The rows are grouped in 4 different ways at once. Each group adds its own fixed numbers to the row, and there is some noise. The rows also spread widely along 15 directions, which tell nothing about the answers.
(in the rows, 128 means zero)
Some rows, each with its group in each grouping after it:
[110 127 119 164  67 114 134 131 135 148 129 160 129 119 113 184 123 127
 112 105 140 160 116 124  93 134 137 108 130 157 135 139]	K_561 pur K_765 per
[147 151 106 170 125 142 150 146 143 134 139 120 127 124 100 122 121 108
 107 142  89 104 185 124 100 111  94 185 125 107 121 128]	K_718 Kef K_397 sotoz
[114 152 105 169  90 123 129 131 103 158  91 123 145 116 146 125 103 137
 129 118 123 123 142 108 114 115 114  98 110 137 115 149]	K_746 Dupem K_810 romel
[135 107 121 100 142 148 116 119 119 126 138 127 128 128 118 104 116 111
 151  98 121 114 137 111 141 128 139 123 132 128 113 108]	K_212 koli K_383 sotoz
[116 139 142 150 134  62 152 161 153 160 107 107 162 145 151 136 138 146
 113 159 116 214 108 140 147 133  89  98 134 118 122 154]	K_212 Dupem K_383 romel
[141 127 152 109 187 106 110  81 151 172 121 125 157 171 100 148 162 151
 104 178 138 160  97 169 172  99 150 106 187 138  94 160]	K_718 koli K_43 per
[134 151  72 130 128 122 111 132 139  91 131 158 130 156  97 152 117 117
 115 116 140 122 211 199 140 125 122 132 122 104 150 109]	K_746 Kef K_765 sotoz
[114 156 124 122 119  98 124 109 138 113  97 114 129 144 140 125 101 144
 110 100 106 233 176 175 129 131 125 114  42 124 146 193]	K_561 pur K_43 per
[120 102 155 130 132 177 145 169 120 139  97 133 134 120 133 179 191 125
 132 148 110 117 107 109 135  97 135 149 130 151  91 144]	K_178 ton K_357 romel
[159  82  84 101 180 136 128 100  99 101 111 103 157 157 139  82 114 145
 128 125 125 159 149 131 156 149 117 138 136 114 110 123]	K_178 ton K_397 per
[124  88  99 131 109 146 142 146 127  79 143 200 111 125 116 198 160 134
 132  83 119 146 165 175 100 162 130 153 153  85 130 156]	K_746 pur K_810 sotoz
[136 148 153 137 131 126 161 110 143 122 150 120  89  94  88 146 144  87
 112 148 126 170 149 182  88 118 106 173 103 107 167 144]	K_746 koli K_357 romel
[174 129 129 162 123 183  96 126 110 138 136 101 148 143 111 197 133 126
 113 103 119 152 133 175  88 109 124 162  94 136  91 173]	K_178 Kef K_357 per
[142 142 104 105 169  70 114 127 170 116 127 118 152 198  83 146 115 187
  86  99 158 175 122 205 214 141 108 114 149  91 139 129]	K_178 Dupem K_765 sotoz
[155  92 145 114 142 128 112 121 126 124 159 119 141 137 132 123 119 120
 128 111 152 177 103 144 108 145 128 146 151 120 125 134]	K_561 koli K_43 sotoz
[107 139  99 119 149  89 110 118 155 140 151 161 138 171  95 157 121 155
 121 114 116 112 175 164 154 148 115  88 146  94 136  92]	K_746 pur K_397 per
[146  99  85 107 152 159 117 105  75  90 125 146 126 135 152  87 102 110
 164  91 111 108 206 132 118 128 140 124 130  95 115 140]	K_718 pur K_810 per
[145  99 109 128 153 103 133  97 106 156 124 107 160 152 127 128  94 169
 121  86  99 167 135 124 139 160 103  87 132 110 102 134]	K_178 Dupem K_43 sotoz
[105 122 158 111 108 158  94 194 119  85 121 145 128 146 161 141 168 136
 156  71 120 135 140 132 145 116 155 139 137  93  81 208]	K_746 koli K_397 romel
[131 173 143 145 136  86  90 173 175 181 177 104 151 176  85 175 119 127
 122 119 129 136 128 159 137 118 108 103 125 135 122  99]	K_746 ton K_810 per
[132 181 148 162  97 112 124 187 155 141 152  85 121 145  81 145 116 106
 116  94 122 138 117 141 149  95 123 130 119 136 110 158]	K_746 koli K_397 per
[109 132 135 145 110 146 107 148 125 136 121 138 141 123 137 137 144 156
 116 123 147  88 124 101 113 130 108 165 141  99 123 129]	K_746 ton K_765 romel
[110 129 162 138 148 108 157  98  89 169  93 114 131 105 153 138 126 115
 124 163 142 133 117 143 113 128  96  77 100 112 142 144]	K_178 pur K_383 per
[ 99 125 134 144  94 123 137  92 115 158 122 173 125  96 132 154 143 107
 130 148 127 130 148 133  73 121 135 109 146 133 128 151]	K_561 koli K_383 per
[113 160 128 195  98 117 184 162 114 142  90 116 118 103 117 122 112 152
  86 135 160  98  97 106 131 130  64 155 141  87 131 156]	K_718 koli K_397 per
[ 99 130 144 135 102 153 135 119  96 127 108 158 107  94 141 132 121 127
 120 127 174  65 112 124 115 125 119 146 131  91 153 142]	K_561 pur K_383 per
[170 110 107 145 132 162 136 113 110 129 130  91 144 120 117  99 121 129
 118 123  99 148 147 102 111 124 116 182 124 133 101 139]	K_746 ton K_357 sotoz
[102 183 161 143  82  94 123 169 153 139 134 129 107 135 115 142 114  99
 117 103 136 156 149 151 110 106 129 109 108 129 146 175]	K_178 ton K_43 sotoz
[150 103 131 156 140 104 116  80 148 160 188 137 155 122 121 118 143 133
 105 175 117 155 142 137  51 148 104 181 205  88 126 137]	K_746 koli K_383 per
[144 139 116 116 152 148 116 132 127  90 106 120 140 151 125 125 142 123
 126 127 116 162 165 178 145 107 135 154 112 115 102 171]	K_212 koli K_397 per
[102 161 135 106  76 126 141 134 164 135  83 108  94 113  97  89 123  86
 119 140 157 159  83 105 206  56 196 105  96 227 139 151]	K_561 koli K_383 romel
[147 144 143 138 161 113 125 148 111 139 116  71 153 149 130 108 120 137
 119 136 147 142  99 144 175 117 102 116 133 110 103 146]	K_746 koli K_397 romel
[ 96 100 136 111 100 118 166 192 117  95 101 154 110 127 154 143 147 111
 168  76 112 192 126 114 156 137 142  78 120 133 118 159]	K_212 Dupem K_357 per
[ 71 109 165  78 152 120 106 134 149 135 151 172 111 130 130 144 151 168
 155  80 115 101 138 115 131 172 115 116 115  68 141 107]	K_746 koli K_810 per
[121 133 158 135 112 116  73  93  99 203 139 113 147 119 183  67  90 114
 158 137 154 114 115  54  60 122 136  87 131 148 119 130]	K_718 ton K_810 romel
[117 146  82 153 101 136 130 147 130 107  89 155 140 145  99 159 144 137
 108 131 142 115 154 158 170  93 144 123 161 140 106 150]	K_746 koli K_765 per
[129 152  98 145 121  88 117  92 158 146 155 153 131 140  97 114 100 163
  98 125 160 137 113 150 134 143 122 133 198  91 139 143]	K_212 koli K_810 romel
[128 127 151 106 152 134 105 129 114 129 114 108 137 141 143 107 129 128
 135 119 144 136 137 120 129 119 120 135 105 116 126 137]	K_718 ton K_765 per
[149 125 117 128 103 175 127 138 103  88 138 108  94 115  88 103 106 122
 122  64 167  83  90 119 164 115 146 175 151 108 117 160]	K_746 koli K_397 romel

New rows. What belongs after each?
[ 79 169 108 154  48 114 114 235 161  84 120 185 114 151 135 147 127 143
 119  93 186  96 133 142 158 113 127 140 169  98 140 150]	K_561 koli K_397 romel
[105 110 179 110 161  98 130 156 150 150 164 157 126 137 129 143 151 124
 121 159 173  96  97 138 114 152  95 138 186  78 164  87]	K_178 ton K_43 sotoz
[134 157 128 160 117  84 125 186 161 166 157  86 142 165 102 110  72 151
 113  80 120 127 120  93 153 133  81 121 130 112 129  97]	K_718 Dupem K_43 sotoz
[112 204 116 159  66 115 134 104 167 180 102 116  97 123  52 156 104 140
  98  78  97 157 130 124 157  82 162  94  80 183 107 195]	K_718 koli K_810 romel
[133  92 130 119 129 130 124 159 120 120 151 128 126 129 130 110 112 101
 148 111 162 119 106 109 131 142 125 120 158 131 136  82]	K_746 koli K_43 sotoz
[134 133 114 132 137 137 103 146 157 152 142 139 148 156  93 175 138 145
 116 131 144 107 106 152 156 109 133 137 152 145 111  98]	K_561 koli K_810 romel
[115 159 124 116 133  99 144 127  94 111 111 116 119 121 158  45  91 104
 144 108 118 131 195 130 137 118 123  98 128  80 134 178]	K_178 ton K_810 sotoz
[121 103 103 124  88 161 131 166 107  84 110 169 114 124 126 160 142  97
 141  91 154 118 153 136 116 120 149 130 132 146 129 132]	K_178 ton K_765 sotoz
[142 119 108 140 130 147  66 168 127 114 138 147 174 173 159 164 148 134
 142 136 136 146 183 167  86 125 115 151 132 119 107 124]	K_746 ton K_357 per
[112 130 125 108 102 103 140 106 146 108 139 143  91 111 125  45 111 111
 126 129 162 144 125 108 143 120 153 145 175 113 172 143]	K_746 Dupem K_357 romel
[148 177 128 108  98 113 107 125 161 131 181  81  72 141  35 109  59  71
 128  58 173 114 103 148 166 101 151 120  89 165 177  85]	K_746 Dupem K_397 romel
[141 124 142 111 156 135 102 120  91 186 162  95 145 133 121 127  92  77
 177 106 104  98 154 101 104 116 128  67  90 164 111  59]	K_561 ton K_810 per
[101 162 113 153  68 143  97 165 154 113 127 165 107 133 114 159 117 156
 107  91 179  87 115 141 127 125 128 162 122 107 155 144]	K_746 pur K_810 romel
[119 165 162 106 128 142  98 142 138 143 117  88 115 134 109 107 113  96
 126 130 170  96 110 120 147  83 139 135  76 164 153 102]	K_178 ton K_765 per
[137 166 107 132  79 117  82 118 140 124 119 119 130 148 131 120  83 125
 117  80 160 199 135 163 132 117 164 108  81 161 129 190]	K_561 Kef K_810 sotoz
[115 109 162 155 107 117 144 165 138 132 123 139 132 107 176 102 152 122
 126 164 155 169  90  95  82 131 116 165 168 116 128 171]	K_718 koli K_810 per
[ 94 119 153 146 117 111 162 131 122 129  83 159 134 101 182 106 147 138
  99 195 180 140  89 119 116 131 113 150 167 100 156 162]	K_561 pur K_43 sotoz
[157  94  85 127 152 145 165 141  83 111 109 110 145 122 130 107 115  79
 160 123  96 140 169 124 149 117 121  97 134 144  94 106]	K_212 koli K_383 sotoz
[105 139 103 167  83  95 133 108 126 167 136 156 135 127 105 168 109 161
 120  79  90 156 156 121 106 151 124  73 153 115 102 166]	K_746 koli K_43 romel
[108 220 153 176  88 109 102 197 166 182 131  93 137 149 108 144  96 134
 109 105 124  92 119 110 142 101 101 116  85 129 115 133]	K_212 Kef K_397 sotoz
[ 91 153 157 108 110  97 122 171 149 113 113 152 110 150 122 162 147 117
 128 105 155 168 133 171 159 122 143  92 118 123 142 170]	K_746 ton K_43 sotoz
[119 120 142 141 124 104 130 164 138 125 163 148 128 137 128 153 144 120
 138 118 135 154 141 154 106 145 104 124 161  89 134 128]	K_746 koli K_357 per
[142 148 118 169 121 140  99 168 140 172 162 133 161 144 126 181 132  94
 146 133  78 118 178 132  71 110 117 116 122 147  89 104]	K_212 Kef K_810 sotoz
[159 112 133 117 136 168 125 111 102 114 111  94 116 128 110 123 103 123
 109  96 176 128  74 142 159 123 138 147 110 136 127 155]	K_178 Kef K_43 sotoz
[138 105 103 174  95 166 178 227 115  99 103 116 135 126 119 186 143 104
 132  95  78 158 149 123 128 110 110 144 107 157  85 145]	K_178 koli K_43 per
[138 124 123 167  91 185 117 134  89 146 119 117 138 104 133 142 121 123
 130 101 111  79 140  98  84 101 120 152 124 126  86 158]	K_178 koli K_383 romel
[132 152 143 149 109 112 104 157 135 155 148 118 133 142 129 128 111 113
 131 114 146 139 130 125  97 118 118 127 128 129 127 144]	K_718 ton K_810 per
[ 78  99 136  84 126  86 124 159 170 129 132 179 118 155 136 156 157 116
 147 133 145 173 113 134 176 145 163  59 154 153 146 104]	K_746 Kef K_43 romel
[145  80  60 117 116 147  96 140 115  93 141 148 146 150 141 109  91 110
 153  96 134 144 195 117  95 158 124 134 113 148 138  64]	K_746 ton K_43 sotoz
[145 175 157 158 113 163 120 159  98 102 133 104 121 112 135 137 120  62
 131 128 123 125 191 191  69  72 119 176  95 103 125 189]	K_561 koli K_43 per
[184 137 114 169 131 147 105 113 136 148 178 111 147 136  66 161 105 129
  83 133 186  86  93 165 100 119  99 202 178 115 135  89]	K_561 koli K_765 sotoz
[124 134  91 152 125 134 168  93 100 145  83 143 136 113  98 152 124 145
  99 134 121 102 137 128 159 113 126 110 140 132 113 133]	K_561 pur K_765 sotoz
[112 168  95 155  51 111 118 194 169 104 124 153 116 160  93 155 104 144
 106  61 145 127 139 144 154 112 136 129 137 129 130 159]	K_178 Dupem K_397 sotoz
[132 144 140 109 118 180  67 118  80 133 127 102 127 121 136 151 106  81
 174  67 105 112 208 134  66 109 133 108   6 153 120 112]	K_746 ton K_765 romel
[123 143 139 115 100 129 111 143 172 120 151 116  99 134  87 129 110 131
 105  92 159 140 114 138 128 128 121 177  91 127 168 129]	K_178 ton K_383 per
[135 146 102 144 120 114 129  91 149 182 118 120 135 136  90 126 106 127
 100 148 141 125  97 120 160 105 153  93 146 181 122 120]	K_178 Kef K_810 sotoz
[124 116 145 130 111 133 124  92 170 183 156 142 127 120  85 150 149 120
 105 158 121 123  84 101 118 101 165 149 165 172 125 120]	K_561 pur K_383 per
[110 110  81 113 122  98 131 100 140 109 117 153 135 143 135  78 108 154
 124 113 113 171 171 117 135 152 131 111 147 115 129 138]	K_178 koli K_397 per
[ 99 111 117 112 127 109 104 190 188 136 139 157 140 178 119 146 138 163
 118 131 180 110  65 114 199 138 139 117 178 144 139  79]	K_178 Kef K_810 per
[149  89  75 126 148 138 148 102 108 103 118 144 143 142 102 125 128 168
 115  99 117 139 128 140 179 144 130 137 199  89  86 164]	K_212 koli K_383 per
[146 138 106 138 121  83 127  66 142 168 143 107 135 137  78  95  88 160
  94 107 146 157  93 124 170 140 132 100 179 123 120 152]	K_746 koli K_383 sotoz
[ 69 117 146 131  67 171 153 125 100 131 104 183  80  73 129 154 132 117
 141  90 137  60 120  75  91 134 140 130  96 127 146 130]	K_561 pur K_397 per
[100 153 114  94 138 134  97  95 142 106  85 164 134 143 126 117 140 170
 108 119 134 120 180 162 164 111 144 141 117  96 126 161]	K_561 koli K_765 sotoz
[154 128  99 121 144 154  95 151 143 124 129 113 146 188  78 179 121 164
 114  72 113 137 146 155 170 119 126 147 107 132  92 135]	K_718 ton K_43 per
[104 125 137 128 102 148 141 144 121 112 104 150 104 113 140 131 133 136
 132  97 142 139 109 111 140 139 136 133 118 110 128 169]	K_212 Kef K_357 per
[107 119 154  69 156 146  84 103 159 139 130 135 117 148 106 130 134 166
 129  96 159 108  85 128 165 132 150 131 104 130 137 112]	K_178 koli K_810 per
[ 90 197 133 133  80  92 133 135 162 112 114 147  87 111 113  88 109 108
 111 122 156 142 158 156 136 104 142 128 115 113 169 180]	K_746 koli K_810 sotoz
[108 130 169 118 164 133 157 124 106 140 149 134  99  96 128 125 144  95
 148 144 103  78 166 128 106 128  96 133 122  68 155 100]	K_746 pur K_357 romel
[101 120 211 114 144 141 126 132  81 164 121 114 127  97 166 145 154  74
 171 131 117 116 132 112  75 108 130  74  95 132 110 137]	K_178 koli K_765 per
[110 153 146 102 155  69 149  85 163 161 118  92 117 132  98  57  99 157
 102 135 144 172  73 104 193 141 124 103 133 122 145 136]	K_212 koli K_397 per
[ 67  87 120  78 137  85 135 124  68 106  77 181 122 135 206  81 113 159
 175  80 156 147 160  97 152 189 115  30 132  67 135 149]	K_718 ton K_397 romel
[ 94 123 216 115 136 124 144  87 117 194 136 123 113  75 140 116 151 109
 124 169 144 106  76  86  80 127 115 142 129 114 148 137]	K_561 ton K_383 per
[107 133 158 111 137 121 145 131 124 138 119 145 114 124 119 157 164 125
 128 123 124 137 120 150 148 113 147 108 151 110 114 185]	K_178 ton K_810 romel
[108 182 146 197 103 104 103 220 152 168 144 124 177 153 156 142 121 127
 116 170 127  87 154 123  99  89  85 140 171 104 109 117]	K_561 koli K_43 per
[126 139 113 166  97  88 137 144  85 135 133 141 143 127 157 130  96 101
 156  86 106 174 183 139  76 150 108  57 141 102 100 169]	K_212 koli K_397 sotoz
[ 82 135 149 122  98 118 154 168 135 142 106 133 110 100 146 133 140 100
 153 114  87 164 159  90 109 128 117 103  60 145 137 131]	K_212 ton K_383 romel
[121 111 153 142  86 120 111 210 156 119 181 149 121 141 122 167 130  99
 138 104 189 137  76 132 100 142 122 149 163 134 146  94]	K_561 koli K_397 per
[107  88 126 117 121 119 117  99 123 134  86 135 152 120 177  90 140 155
 126 154 157 169  98  85 120 144 133 127 127 148 137 122]	K_746 Dupem K_765 romel
[107 101 168 112 144 131 143 116 128 145  84 132 135 123 135 163 177 149
 116 149 142 166  73 140 157 123 136 111 132 135 106 182]	K_178 koli K_383 per
[151 130 119 130 108 138 134 142 118 113 173 133  93 130  65 183 109  55
 139  85 148 125 152 182  89 123 128 124 110 144 154 102]	K_178 ton K_397 per
[168 139  90 162 111 129 113  80 138 154 162 118 134 125 102  93  79 114
  97 145 162 116 122 128  89 123 129 164 167 140 144 118]	K_178 Kef K_810 sotoz
[103  61 150 107 116 179 115 114  89 134  64 164 156 115 196 118 178 161
 143 134 140 111  81  69 128 118 168 126 171 140  75 186]	K_178 Dupem K_383 sotoz
[135  70 105 106 163 165 140 129  49  92  77 136 153 135 174 132 155 131
 166 109 108 155 169 136 148 139 131  95 127 110  79 163]	K_746 ton K_357 per
[161 131 104 152 115 150  97  94 151 151 140 128 143 140  97 142 121 135
 105 131 121 149 148 133  74 119 126 173 119 153 110 131]	K_718 koli K_397 sotoz
[152  84  59 137  98 183  92 136  98 104 144 167 142 134 130 137 100 111
 155  95 156  60 153 112  94 129 133 154 168 135 121  65]	K_212 Dupem K_383 romel
[137 145 143 127 146 122 118 122 106 123 127 113 138 133 138 107 131 107
 130 133 125 135 170 154 110 120 114 137 127  92 118 165]	K_746 ton K_397 sotoz
[146 127 123 125 149  82 116 133 160 155 181 105 147 165  86 112 110 150
 120  93 121 158  96 113 176 137 132 106 199 111 102 116]	K_212 koli K_765 romel
[134 118 115 147 101 150 141 122 110 109 127 160 111 117 110 202 152  83
 125 122 130 163 155 189  94 122 147 123 128 140 127 171]	K_746 Kef K_43 romel
[135 132  71 176 112 148 161 122 133 169 100 138 132 122  79 149 116 127
  97 174 134  64 115  89 143 100 117 136 148 176 122  67]	K_718 pur K_397 romel
[124 151 110 121 134 140 138 119 131 117 113 131 117 120 126  96 118 104
 135 122  90 135 183 131 135 112 141 134 102 122 122 152]	K_212 Kef K_810 sotoz
[126 151 126 144 114 150  85 170 122 134 128 109 149 140 140  92  94 130
 135 115 169  62 116  88 132 106 116 147 136 124 119  91]	K_212 koli K_765 per
[119 161 123 125 101 150  80 137 131 107 158 137 107 122 130  98  92 102
 139 100 142  68 200 146  79 105 114 169 106  85 159 119]	K_178 koli K_383 romel
[115  85 140  72 143 182 124  71  88 111 119 156  99  99 129 145 145 113
 150  90 128 110 139 139 128 137 156 129  96 108 130 150]	K_561 Kef K_383 romel
[155 101  84 110 153 145 134  91  98  78 146 147 128 137 107 122 106 143
 126  67 102 145 200 179 128 152 120 157 152  60 114 161]	K_561 koli K_43 sotoz
[133 153 103 122 125 150  69 150 157 137 149 139 144 171 112 133 126  96
 141 135 121  84 172 144 144  73 174 119 148 165 107 111]	K_178 Kef K_810 per
[152 138 126 171 127 160  93 219 125 116 131 118 179 174 134 210 173 108
 136 132 101 138 170 182 112  87 119 144 133 136  58 158]	K_746 koli K_397 per
[118 124 153 126 119 111 129 178 135  92 161 151 113 127 151 144 143  69
 145 121 136 163 182 174  76 135 117 134 125  91 159 140]	K_178 Kef K_765 sotoz
[101  85 150 106 129 101 145 136 152 157 142 151 126 133 120 151 161 109
 139 148 128 165  96 102 118 146 141  93 153 165 134  97]	K_178 ton K_397 per
[109 169 101 191  76  50 148 112 212 192 174 152 131 128  64 132  97 154
  62 171 151 143 101 113  97 144  93 150 192 135 171  83]	K_561 koli K_397 per
[125 159 107 142 127  77 128 158 150 159 120 101 150 160 116 109  90 151
 110 117 138 154 124 125 171 129 107  89 127 134 128 122]	K_178 ton K_810 sotoz
[124 150 145 121 150 156 121 138  73 126 100  97 124 120 150 146 120  99
 162  89  88 125 189 155 124 109 118  89  34 112 110 159]	K_746 pur K_810 romel
[106 100 149 104 108 152 130  95 106 122 131 176  95  93 132 136 132 119
 146  90 152 125 126 123  89 147 141 126 124 112 145 135]	K_561 koli K_357 sotoz
[119 144 125 136 126 111 137 160 138 134 120 128 132 141 130 112 122 125
 123 130 138 126 116 117 161 128 123 116 146 118 120 131]	K_212 Kef K_397 sotoz
[113 104 188 120 163 158 111 154  88 192 118  94 162 116 174 129 158  97
 182 148  96  93 102  64 118 103 137  74 113 165  68 104]	K_746 koli K_810 per
[177 104  52 115 149 177 105 143  89  66 123 129 137 172 119 110  92 114
 145  78 135  93 195 154 159 116 134 144 131 115 105 106]	K_718 pur K_397 sotoz
[132 135 170 136 141 154 120 101  53 162 138 130 124 105 132 195 151  57
 164 122 106  90 172 180  82  99 135  66 119 107  92 175]	K_746 Kef K_383 romel
